There are 8 hidden switches. A switch that is on adds its own fixed numbers to the row, and there is some noise. The rows also spread widely along 14 directions, which tell nothing about the answers.
In the rows, zero is written as 128.
Known rows, each followed by its switches (1 for on, 0 for off):
[110 110 140  96  76  76 126 126 141 131 116 160 135 116 108 113 125 166
 161 179 142 131 146 128  90 153 178  98]
1 0 0 0 0 1 0 1
[127 151 121 124 110 138 135 155 108  90 123 109 164 118  86  91 169 157
 173  93 178 102 135 145 151  74 109  71]
1 0 1 1 1 0 0 1
[106 162 148  97  81 139 152 111 110 126  82 120 156 103 131 109 128 136
 126 104 164  74 162 114 166 116 101  39]
0 0 1 0 1 1 0 1
[128 159 180 133 145 159 146 142 150 191  93 122 137 157 127 151 120 118
 124 130  91 112 100 129 174 135  79 122]
0 1 0 1 0 1 0 0
[ 99 138 126 130  73  99 131 159  97  73 110 114  93 173 116 134  81 131
  98 154 133 117  74 169  45 101 155 106]
1 1 1 0 1 0 0 0
[119 119 149 115 157 144 129 135 139  92 134 162 139 110  94 101 156 144
 191 112 127 113 121 114 140 102 120 108]
0 1 0 0 0 0 0 0
[120 109 174 102  95 138 149 164 127 130 131 134  90 156 115 117 120 121
 156 115 138 118  89 144 137 105  73  40]
1 0 1 1 1 0 0 0
[ 89 129 152 124  99 145 151 133 114 172 145 107 132 149 118 110 131 129
 103  96 161 112 112 145 142 142  78  76]
0 0 0 0 1 0 0 0
[162 132 159  97 119 145 140 160 136 112 107 140 114 164  84  92 123 154
 164 130 165 133  83 176  68  81 106  53]
1 0 1 0 0 1 0 0
[118 133 160  70  71 170 149 126 149 139  53 120 140 136  73 138 102 125
 138 107 116 124 150 151  84 130 122  46]
1 0 0 0 1 0 0 0
[ 59 139 125 135 128 150 125  99 121 107 131 131 149 128 113 126 121 118
 113  89 148 123 156 132 105 148 138 100]
0 1 0 0 0 1 0 0
[132 186  87 157 171 149 130  97 124 129 141 156 153 147 154 100 166 177
 125 135 151 115 105 116 178  83  99 109]
1 0 1 0 1 0 0 1
[165 148 128  85 146 153 133 166 130 117 115 150 127 133  87 129 157 130
 163 124 103 170 108 115 157 125 107 110]
0 0 1 0 0 0 0 1
[ 89 122 113 114 104 188 125  99 128 128 167 166 144 121  84  75 155 181
 105 148 119 104  85 131  88 156  97 142]
1 0 0 0 1 1 0 0
[154 146 125 105 154 129 124 143 140 100 115 159 148 124  83 125 163 147
 194 133 121 153 112 114 148 113 133 126]
0 1 0 0 0 1 0 0
[126 155 138 115 132 128 129 139 142 155 110 124 142 128 122 125 154 122
 132 125 150 140 145 137 143 150 133  87]
1 0 1 0 0 1 0 0
[ 96 133 129  98 101 148 130  52 118  94 122 166 103 155 147 134  87 112
 126 104 166 134 127 116  96 112 113  36]
0 0 1 0 1 1 1 1
[113 153 163 109 107 109 128  86 152 131 102 149 169 130  78 144  93 144
 169 127 124 104 135 102 138 100 116 123]
0 0 1 0 0 0 0 0
[186 165 125  81 105 123 132  93 123  96  79 127 116 135 125 116 156 122
 162 117 199 139  99 148 110  88 114  39]
1 1 1 0 0 0 0 0
[155 190 111 136 157 119 127 149 105 103  96  93 158 115 125 123 179 117
 135 113 155 129 124 130 163 109 148 139]
0 1 0 0 0 0 1 0
[128 170 113 111 108 162 135  42 142 189 103 117 186 103 124 108 181 159
 115 110 189  97 140 125 159 137  98  84]
0 0 1 0 1 0 0 0
[ 78 186 133 145 124 142 131 106 130 128 134 131 205 155  62 111 106 173
 134  80 162 123 156 136 157 104  96 101]
0 1 1 0 0 1 1 0
[120 119 128 109  69 111 130 142 127 140  79  88 149 107  91 159 146 120
 134 146 111 105 129 142 108 156 177 145]
0 0 0 0 0 0 0 1
[162 164 140 114 116  71 131 112 140 127 109 148 142 132 130 126 147 154
 196 151 162 118 114 111 194  80 122  80]
1 1 1 0 1 0 1 0
[131 151 149 122 136 181 147  77 155 181  86 135 160 120 129 112 152 160
 124 131 128  71 113 126 146 119  89 107]
0 0 0 0 0 0 0 0
[114 121 129 125 142 117 139 150 127 120 149 162 109 111 152 116 173 134
 159 148 107 103 108  91 204 139 104 111]
1 0 0 0 0 0 0 0
[ 98 108 147 122 122 125 134 113 148 157 149 144 127 131 120 132 152 130
 158 111 140 128 124 128 171 149 114  82]
0 1 1 0 0 0 1 0

New rows, each followed by its switches (1 for on, 0 for off):
[145 155 134 138 166 138 131 114 154 200 109 116 133 137 169 129 187 114
 126 124 167 146 133 154 167 156 136  78]
1 1 0 0 0 1 1 0
[166 161 154 122 137  81 132 159 146 206 117 104 113 176 140 153 143 104
 129 142 162 184 105 156 151 142 126  94]
1 0 1 0 0 0 0 0
[ 63 118 177 136 110 116 140 111 152 139 100 120 136 152 117 172  75  95
 154  84 130 101 169 134 140 108 134  61]
0 0 1 0 0 0 1 0
[ 98 128 136 107 112 125 132 127 116 130 151 141 137 100 119 114 160 129
 146 121 133 122 130  90 176 157 106 113]
0 0 0 1 1 0 0 0
[ 36 141 132 148 119 122 109 110 127 141 173 118 186 117  75 120 132 134
 111  92 147 145 169 126 119 180 147 165]
0 1 0 1 0 0 0 0
[ 77 130 173 135 128  94 134 146 115  74 153 173 101 168 127 110  62 135
 147 142 128 108 107 115  99  89 111  99]
1 0 0 0 0 1 0 0
[149 175 113 114  96 135 152 156  75 113  85  74 120 106 171  91 190 118
  92 124 189  90 110 145 146 124 111  66]
1 0 0 1 1 0 0 0
[132 139 141  93  77 125 136 116 131 148 125 137 153 126  84  87 146 177
 150 140 172 127 114 140 110 127 107  86]
1 0 0 1 1 0 0 0
[106 119 157 111 123 130 151 160 112  77 105 150  79 136 155 115 113 113
 142 130 117  92 110 122 125 102 112  56]
1 0 0 0 0 0 0 0
[123 140 159 115 133 174 150 133 146 174  89 106 138 145 116 119 137 127
 114  97 152 116 130 167 110 126 107  61]
0 0 1 0 0 0 0 0
[185 158 166 106 158 176 132 120 155 137  92 156 148 128  99 105 149 152
 179 154 105  94  84 125 134  73  93 128]
1 0 0 0 1 1 0 1
[123 172 144 122 118 175 138 109 130 165  94 107 136 136 137 137 136 107
  79 121 115 100 113 137 147 141  87 109]
1 0 1 0 0 0 0 1
[123 189 186 136 174 154 142 109 132 156  88 117 152 137 152 114 111 105
 107 104 157  99 143 126 135 103  99  99]
0 0 0 0 0 1 0 0
[163 167 121  87 153 186 119  78 149 150  91 125 176  86  90 123 197 116
 145 104 136 140 140 110 142 151 122 138]
0 0 0 0 0 0 0 0
[ 98 120 132 122  97 186 138  46 150 177  99 115 151 125 123 132 149 137
 115 107 152  81 119 145 110 142 101  90]
0 0 0 1 0 0 0 0
[ 98 152 148 115 127 142 136  90 123 130 141 162 137 109 149  84 142 143
 118 127 148  96 136  97 160 135  89  92]
1 0 0 0 0 0 0 1
[174 186 125 112 122 124 150 159 123 123  73 133 149 159 111  89 138 193
 142 151 158 137 108 162 119  82 121  71]
1 1 0 0 0 0 0 1
[108 145 171  98 126 102 163 129 153 205 123 175 117 172 156 125  95 153
 140 123 149 172 156 108 201 142  84   4]
0 0 1 0 1 0 1 0
[148 157 173  64 126 147 121 118 114  81 124 141 133  87  86  71 161  98
 161  91 177 142 133 118 109 124 102  85]
1 1 0 0 0 0 0 0
[ 75 120 127 160 120 106 128 114 134 158 156 125 111 168 149 139 119 126
  99 135 151 123 104 157 107 142 134 107]
1 0 1 0 0 0 0 0
[117 138 170 102  95 153 143  71 149 152  78 121 132 152 108 178  89  90
 147  94 114  97 119 117 147 109  76  79]
0 0 0 0 0 0 0 0
[117 168 190 114 121 183 137 126 120 115  87  98 156 122  83 126 107  92
 119  89 120  63 112 131 121  96  75 122]
0 0 1 0 0 1 0 0
[108 136 178 145 139 111 118  85 135 137 152 126 145 131 114 107 114 128
 137 129 170  82  96 136  88  93 120 152]
0 0 1 0 0 0 0 0
[156 150 148  94 108 182 132  79 148 173 117 132 148 128  87 108 164 141
 130 126 137 105  80 136 127 132  64 120]
1 0 0 0 0 0 0 0
[115 166  91 137 115 171 155 130 106 138  80  91 127 169 145 156 136 120
  78 102 129 118 109 153 149 128 105  77]
0 0 0 0 0 0 1 0
[153 176 158 113 144 140 134  92 146 128  92 163 146 142 124 120 112 142
 164 140 133 105 113 107 146  74  94  95]
1 0 0 0 1 1 0 0
[ 83 149 164 155 134 153 142  89 152 150 115 137 150 152 131 136 105 135
 143 101 131  71 132 122 175  88  71  77]
1 0 1 1 0 0 0 0
[ 81 138 169 119 141 190 128 115 114  61 115 150 124 121 104 131  88  88
 129 102  77  79 114  98 104 101 107 136]
0 0 0 0 1 1 1 0
[ 96  99  97 164 127 116 127 111 146 113 152 158 102 174 134 162 130 152
 160 153 105 103  68 135 136  97 125 118]
1 0 1 0 0 0 0 0
[129 152 150 110 119 113 108  64 153 121 117 145 183 130  65 111 115 144
 188 106 193 142 165 139  81  91 147  97]
1 0 0 0 0 1 0 1
[155 133 105  97 129 167 132 148 130 118 142 157 125 145  78 107 170 160
 158 136 111 158  73 128 132 123  94 114]
1 0 0 0 1 0 0 0
[130 148 198  97 124 150 150 100 140 198 119 147 134 105 155  77 142 146
 103 147 147  78 111 113 153 145  71  90]
0 0 1 0 0 0 0 1
[134 124 150 107  98 139 148 205 122 114  85 119 110 127 109 120 145 142
 135 161  84 100  95 146 121 133 136 113]
1 0 0 1 0 0 1 0
[128 117  85 114 127 156 141 191 106 114 156 123  97 174  97 152 168 112
 147  91 125 191  85 143 162 144  94  76]
0 0 0 0 1 1 0 0
[112 130 112 133 138 137 137 109 131 117 137 154 129 158 121 128 135 154
 161 114 148 136 106 121 144 102 101  87]
0 0 0 1 0 0 0 0
[100 121 109  88  59 177 123  67 125  68  97 142 149  78  89 113 162 140
 145 121 130  64 128 126 109 135 126  86]
1 1 1 0 0 1 0 1
[160 177 100 113 145 146 129  98 124  97  86 149 129 134 136 139 141 139
 127 153 115 119  86 106 129 100 123 134]
0 0 1 0 0 0 0 0
[157 167 128  89 105 174 124 106 123 137  98  96 175 104  73 134 174 104
 148  85 151 122 131 125 161 126  95 105]
0 0 1 0 1 1 0 1
